Every row belongs to one group in each of 3 separate groupings. Each group adds its own fixed numbers to the row, and there is some noise. The rows also spread widely along 13 directions, which tell nothing about the answers.
In the rows, 128 means zero.
Some rows, each with its group in each grouping after it:
[133 124 137 176 135 119 133 156 116 138 125 111 130 116 152 113 127 180
 103 120 100 135 105 137 130 131 115 125 165 134 135 120 112]
(3) zev Q325
[142 172  99 184 185 123 113 150 135 175 123 110 157 113 147 166 200 165
 150 122 158 105 154 155 157 144 158 208 138 157  86  90  41]
(4) sagam Q172
[131 143 129  95  86 116 168 133 122 131 109 147 152 133 123  87 100 127
 149 131 124 129 131 106 163 135 114 144 149 144 148 141 107]
(0) fom Q851
[175  87  99 201 137 106 115 135 139 114 131 120 153 139 103 106  93 149
 105 130 113 129 132 151 152 156 137 144 144 163 123 154 123]
(5) Gomo Q172
[138 137 102 116 103 124 165 122 108 113 147 151 112 151 109 123 112 144
 134  96 111 153 105  89 134 118 144  85  77 110  90 152 174]
(5) sagam Q325
[126 160 146  84  90 158 184  68 146 160 127 149 136 120 165 145  92 153
 131 142 196 151 119 121 116 119 134 122 117 102 139 156 138]
(3) Gomo Q853
[103 146 124 124 135 123 168 169  91 140 109 145 128 114 164 133 175 124
 121 113  91 129 112 129 138 127 128 121 118  97 112 103 125]
(1) fom Q205
[163 123 141 127 117 127 131  97 147 132 113 112 132 118 112 114 124 141
 154 153 139  99 151 136 155 120 160 167 143 167 169 142 106]
(2) zev Q924
[153  50 114 177 167 165 163  61 145 147 148 133 143  73 116 151 136 144
 101 136 154 121 146 154 109 111 164 117  92  90  86 116 178]
(0) sagam Q924
[129  89 143 135 143 159 104 146  97 133 142 135 126  95 132 114 127 187
 125 133 113  69 108 134 114 100 141 117 117 153 126 101 137]
(4) Gomo Q205
[109 143 177  60 143 140 141 117 151 133 101 113 126 132 124 123 168  56
 140 176 147 154 167 150  95 113  72 155 169  80 177 102 121]
(2) sagam Q851
[ 99  81 108 163 177 150 139 179  83 144 167 112 126  95 124 145 179 145
 115 130 130  87 131 128  99  96 138  96  75 108  43  57 185]
(1) zev Q853
[124  95 150  57 120 136 152  99 110 148 124 169 151 108 140 112 125 114
 150 131 134  73 123 109 117 105 110 137 125 124 121 132 147]
(4) fom Q325
[123 153 123 110 143 130 150 120  98 166 123 167 164  99 174 148 162 153
 146 116 127  83 111 142 141 109 141 163 137 130 121 127 113]
(5) sagam Q851
[156 119  88 172 164 134  95 174 109  87  96 123  87 148  62 111 229 118
 207 125  89 171 112 121 163 140 152 117  73 110  98 110 128]
(4) sagam Q851
[124 173 124  99 122 115 112 154 100 120 106 164 111 152 149 131 187  77
 184 118 119 175  80 117 121 144 112 116 103 101 125 149 106]
(0) fom Q853
[134 113 120 126 114 168 200 134  76 145 175 158 133  74 136 117 120 175
 116  96 126  84 103 110  90 114 141 128 111 145 101 129 100]
(1) fom Q325
[118 123 118 191 143 146 147 148 107 128 147 121 130 104 132 141 135 186
 113 134  90  85 136 155 135 103 171 116 129 156 138 128 161]
(3) sagam Q205
[159  60 122 196 136 171 141 118 122  89 154 115 132  97  85 120 119 123
 104 158  99 101 148 176  91 113 163 114 126 142 177 160 181]
(1) Gomo Q851
[142  78 114 183 143 148 128 100 125 158 119 162 154  90 175 139 116 110
  92 124 108 128  89 187 108 128 128  87 142  95 139 174 179]
(2) fom Q924
[186 110 148 148 145 139 125  81 174 125 131 107 134 114 123 141 110 144
 104 139 166 143 148 156  98 133 148 169 131 122 139 127  85]
(1) Gomo Q851
[124  52 137  97 150 144 138  72 161 149 122 144 142 113 117  91  83 124
 134 152 187 142 130 119 120 121  79 109 138  90  96 125 168]
(3) sagam Q853
[153 168 121 158 116  91 138 151 141 135  90 115 124 139 135 117 147 169
 137 113 116 159 126 127 179 159 145 169 148 149 145 124  66]
(1) zev Q172
[126 106 157 102 127 122 165 143 108 108 138 145 131 118 154 119 129 105
  85 121  72 139 113 136  76 110  88 114 136  92 137 115 146]
(5) fom Q851
[130 141 144 130 116 138 220 147  75 125 174 152 137  89 149 137 149 137
 104 104  90  92 131 129  79 119 150 164 120 163 129 118  71]
(0) fom Q205
[144 164 142  73  92 169 162  73  92 135 157 193 123 106 154 125 112 110
 167 119 145 111  92 140  78 118 135 138 137 154 190 207  81]
(5) sagam Q924
[146 135 125 143 134 118 109 130 113 113 149 155 114 141 145 148 132 135
 135 116  93 126 101 138  91 117 141 116 105 141 134 155 136]
(3) sagam Q172
[114 118 150 131 123  93 133 139 153 113 129  96 122 152 129 132  94 157
  92 149 112 123 157 113 136  96 134 103 114 125 119  94 188]
(3) zev Q205
[128 136 155  63 112 142 157  95 123 146 158 151 149 122 149 124  91 107
 117 124 166 121 127 118  77 117  94 133 140 117 126 142 112]
(5) fom Q325
[151  84 111 184 159 137  63 117 115 145 131 168 146 102 157 132 117 167
 137 123 111  89  77 173 114 125 141 108 139 150 138 171 149]
(3) sagam Q172
[145 116 147 111 124 122 129 124 118 156 159 137 140 112 165 110  83 190
  99 101 144 121  89 106  95 116 102 126 133 132  94 112  88]
(5) zev Q325
[164  92 125 110 103 138 173  65 136 141 146 174 142 116 141 128  67 150
 120 114 161 118 110 108 121 121 156 120  83 134 103 163 138]
(4) Gomo Q205

New rows, each followed by its group in each grouping:
[162 130 135 127 102 121 173 112 149  93 127 103 113 139  79 118 121 142
 126 143 131 141 168 116 140 137 158 170 117 151 149 124 104]
(1) Gomo Q172
[183  92 114 144 124 138 134 106 110  92 194 154 119 127  97 131  89 143
 150 112 135  77 115 105  78 112 196 123  56 190  93 168 116]
(3) fom Q205
[133 134 142 101 156  98 105 128 144 142 117 122 133 136 141 123 139 146
 126 129 139 133 135 124 135 125  97 164 146 120 105  90  93]
(5) sagam Q172
[154 199 108 152 119 104 124 131 124 194 127 138 154 137 185 151 119 173
 143  94 168 134  92 121 158 148 153 158 126 147  93 154  59]
(2) zev Q325
[141 133 144 138 120 137 135 143 142 104 159  80 105 128  77 127 140 173
 152 150 147 118 168 101 118 110 158 152 105 169 123  87 107]
(0) zev Q853
[112 137  88 185 117 169 161 172  93  91 139 107  80 137  68 102 157 136
 164 137  93 174 123 126 145 131 146  66 110 125 142 136 165]
(3) sagam Q924
[171 131 149 132  65 128 150 105 135  85 114 142  83 147 105 104  97 150
 153 124  86 150 101 110 134 117 171 101  96 148 192 187 153]
(2) zev Q205
[152 149 135 112 112 119 141  73 148 155 128 161 144 117 166 152  96 185
 127 109 145 103 118 129 136 112 163 145 115 134 128 154 138]
(5) sagam Q172
[153 174 106 147 138  92  68 150 125 141 141 129 135 169 150 161 123 149
 158 113 142  90 122 114 148 117 188 143  74 183  84 134 110]
(4) zev Q205
[125 117 150  83 106 129 145 127  94  79 160 163 101 135 107 107 121 104
 151 130  89 109 123 108  87  98 131 109  99 151 154 147 149]
(0) sagam Q205
[139 201 105  26 138  70 128 116 130 177 114 162 150 173 147 128 136 137
 201  95 212 138 125  57 182 149 115 197  94 133  31 100  24]
(5) sagam Q172
[118 147 132 133 131 124 117 152 116 129 141 122 148 139 125 145 147 100
 133 156 129 118 154 149 119 129 125 148 139 141 146 125 133]
(0) Gomo Q172
[114 119 124  87 162 141 158 135 106 162 129 126 187 104 112 118 171 107
 159 168 171  61 177 134 155 125 110 202 162 138 107  86  92]
(5) Gomo Q851
[156 113 125 159 130 149 118  93 114 151 170 157 155 110 157 155 100 142
 128 122 149  86 101 149  81 112 165 117 110 156 126 181 144]
(3) zev Q325
[148 131 139 136 115 145 144 149 110 110 158 122 123 110 116 111 114 172
 135 134 108  89 127 125  96 113 145 152 135 182 153 126  83]
(3) fom Q851
[150 114 127 178 144 128  74 147 139 110 136 106 105 138 135 136 119 145
  98 126 102 145 110 148 100 121 133  92 114 121 120 117 142]
(4) fom Q924
[173  99 134  98 116 109 144  99 133  99  90 153 124 134 101  99 143 131
 173 134 112 110 122 106 170 129 160 168 104 151 139 146 108]
(4) Gomo Q205
[150 168 147 142 125 108  35 122 169  96 137 108 100 183 130 133  86 100
 131 141 143 187 118 146  85 125 104 101 131 130 168 165 131]
(0) sagam Q853
[158  78 116 163 180  96 129 122 160 115 115 103 154 137  83 101 138 103
 139 154 138 121 179 134 161 141 129 182 144 147 100 114 103]
(3) sagam Q205
[104 155 156  90  95 118 153 158 104 109 141 123 111 140 139 136 138 131
 115 139  88  99 143 121 105  93 134 119 113 138 163 113 164]
(1) zev Q172
[157  94 135 158 182  98  64 108 178 113 103 101 133 142 113 128 131 114
 122 145 135 122 155 157 141 125 136 149 130 124 125 116 139]
(1) sagam Q205
[133 133 107  91 117 119 187 117 115 147 144 155 145 138 126 135 118 131
 139 126 168 133 134  93 138 139 130 144  90 121  68 120 122]
(3) Gomo Q172
[164 125 121  89 141 166  70  93 121 154 120 175 101 126 126 142 159 124
 206 115 194 162  64 125  97 146 132 116  65  87  90 145  88]
(2) Gomo Q172
[101 157 124 107 131 125 149 145 111 183 146 127 151 109 156 137 110 207
 119 123 150  73 140 109 153 102 128 142 132 152  93  86 127]
(2) sagam Q172
[116 202 126 148 132 156 110 122 191 100 104  65  82 188  75 153 169  83
 179 179 185 234 184 135 139 140 137 106 111  81 158 135 160]
(3) sagam Q853
[163 142 129 134 112 111 117  77 178 135 112 123 123 137 128 132  79 224
 139 115 147 118 120 106 172 107 180 127 108 141 119 150 152]
(3) sagam Q325
[116  78 123 125 144 147 104 131 106 121  99 160 137 108  94  81 160 117
 195 150 113  89 123 144 164 122 128 127 150 142 158 145 150]
(0) sagam Q205
[114 173 116  62 134 107 146 132 164 134  98  98 152 186  83 118 143  51
 184 172 195 164 205  98 182 147 101 164 127  97  99 102 120]
(5) fom Q851
[100 176 121 155  87 166 157 160 114 119 162 105 107 140 124 143 101 178
 115 146 125 139 135 128 119 119 145  82 116 137 154 131 172]
(3) Gomo Q172
[101  51 128 127 167 171 155 149 102 162 133 122 160  67  94  95 155 172
 140 146 139  45 150 118 143 108 113 144 140 133  78  63 145]
(4) fom Q325
[124 189 118 154 162  90  63 175 158 152  86  97 137 172 151 128 139 140
 139 128 155 173 132 130 182 161 112 139 154 110  97 104  76]
(5) fom Q205
[141 131 132  94 127 105 152 112 143 155 130 119 139 138 140 104  93 151
 119 121 176 149 134  98 148 138 104 144 128 116  79  97  83]
(5) zev Q924
[141 133 160 135 142  98  99 135 136 171 121 139 177  98 215 127  89 171
  73 118 106  81 103 162 111 114  92 168 194 155 151 116  75]
(4) fom Q851
[147  91 128 123 140  71 162 101 160 169  86 139 202 121 147 109 117 115
 116 143 148 112 158 135 188 143 110 190 165 126 109 112 112]
(0) zev Q851
[152 129 170  99 124 144 152  78 180 102  92 112  96 141 109 129 159  77
 129 137 136 225 136 132  91 142  98 126 127  38 157 132 126]
(5) fom Q325
[174 132 141 139 123 102  88  99 166 106 154 116 120 170 115 143  87 119
 138 134 160 138 145 119 107 124 164 130  85 153 115 150 125]
(0) zev Q205
[169  73  91 158 107 155 145 123  73 137 174 201 153  88 126  73  71 155
 143  94 119  87  65 135 101 151 122 117 143 191 121 199  84]
(5) fom Q172
[127 133 113 195 148 163  98 185 107 124 104 115 113 127 101 105 205  96
 180 151 105 156 122 176 136 165 111 137 170 142 176 137  85]
(4) zev Q172
[136 163 118  94  97 149 159 114 112 135 155 154 140 143 121 143 115  79
 164 144 155 114 144 122 106 117 144 121  97 135 133 172 146]
(2) fom Q851
[144 168 127 135 102  95 147 119 147 114 110 137 122 171 136 121 109 104
 131 123 104 166 135 124 152 134 133 130 130 138 156 165 123]
(4) sagam Q205
[111 174 105  80 146 123 115 144 120 181  99 163 154 150 170 147 165  87
 171 117 181 154 109 115 145 141 100 123 101  75  60 110 111]
(4) fom Q851
[125 120 102 126 117 169 155 125 102 146 122 153 152 108  98  95 142 128
 186 135 148  97 128 123 166 141 140 132 142 138 129 163 131]
(5) fom Q325
[164  88 116 137 140  99 107 114 120 110 123 152 140 132 104  95 119 140
 158 124 107 102 105 117 154 127 133 143 130 160 117 157 126]
(3) sagam Q325
[149  92  97 159 165 123 130 143 127 126 136 121 140 121  86 113 151 129
 147 131 134 137 145 121 147 134 130 137 107 122  76  99 126]
(0) sagam Q851
[170 110 128 100 135 112 108  83 153 168 136 149 159 119 157 125  80 163
 134 116 201 100 116 118 122 122 134 156 115 140  84 127  83]
(1) zev Q851
[146 142 146 151 146 116  60 132 144 133 152 113 140 150 151 166 111 106
  98 149 137 118 134 170  77 123 121 138 135 142 145 143 129]
(2) Gomo Q172
[ 95 183 104  63 111 115 197 130 108 159 133 139 160 157 114 161 178  94
 196 157 181  83 191  92 176 123 164 179  88 146  85 115 135]
(3) zev Q172
[123  72 102 141 147 142 144 107 121 177  98 173 162  92 146  77  91 176
 129 110 144 126  90 128 180 141  98 100 156 102  97 136 139]
(5) sagam Q205
[158  73 150 103 139 146 134 100 114 121 118 167 101  87 143 102 137 165
 135 102 118 128  76 118  93 122 130 110  99  98 113 120 101]
(1) fom Q205
[114 149 115  98  83 145 158 128 109 139 154 162 128 140 131 110  74 151
 148 110 155 129 108  88 129 121 136  75  90 130 100 146 144]
(0) fom Q205
[130 106 107 179 145 138 151 160 111 123 103 126 134  99 115  96 170 144
 143 132  98 124 116 148 158 147 131 139 153 137 139 124 113]
(1) fom Q853
[127 135 109 100 110 124 183 125  95 171 140 161 146 128 146 129 131 113
 141 103 152 143 102  95 133 134 117 115  97 102  68 139 128]
(2) zev Q325
[132 100 142 115 110 147 201 134 100 112 151 136 115 100 113  96 120 131
 101 114 100 133 117 110  85 124 106 118 131 119 127 123 118]
(1) fom Q325
[174 129 114 122  82 113 202  73 124 170 161 172 173 103 163 142  54 184
 104  85 147  77 110 100 137 113 181 151  94 167  90 180 125]
(2) fom Q325
[125 177 100 170 123 164 105 152 107 152 158 124 138 126 131 151 123 151
 147 119 155  97 124 144 123 129 166 109 112 153 120 161 129]
(1) fom Q325
[ 84  70 109 109 152 186 130 114 105 171 149 152 152 112 119 119 124  63
 157 171 196 121 134 145 105 122  92  69 127  89 102 137 197]
(3) zev Q924
[154 154 107 168 156  98  96 162 137 123 116  86 133 147  89 105 145 188
 150 119 125 124 145 111 192 142 141 175 144 166  95 102  74]
(5) sagam Q325
[143 149 119 159 139 153 120 115 140 141 157 112 124 135 119 165 142 146
 163 147 184 124 140 131 104 119 176 132  85 148 106 133 127]
(3) zev Q853
[118 129 141 136 122 142 157 153 116 123  87 121 109 103 112  73 156 185
 149 132  85 149 101 126 164 133  99 132 183 122 176 118 106]
(3) sagam Q325
[146 107 163 199 119 167 119 122 199 137 157  65 120 110 136 111  16 208
  35 145 146 163 148 162  77 119  93  91 183 126 168 111 126]
(4) fom Q851
[155  97 145 178 148 110 121 126 154 121 119 121 143 124 150 121  99 143
  83 132 100 131 125 166 114 133 124 133 162 136 148 142 121]
(3) fom Q205
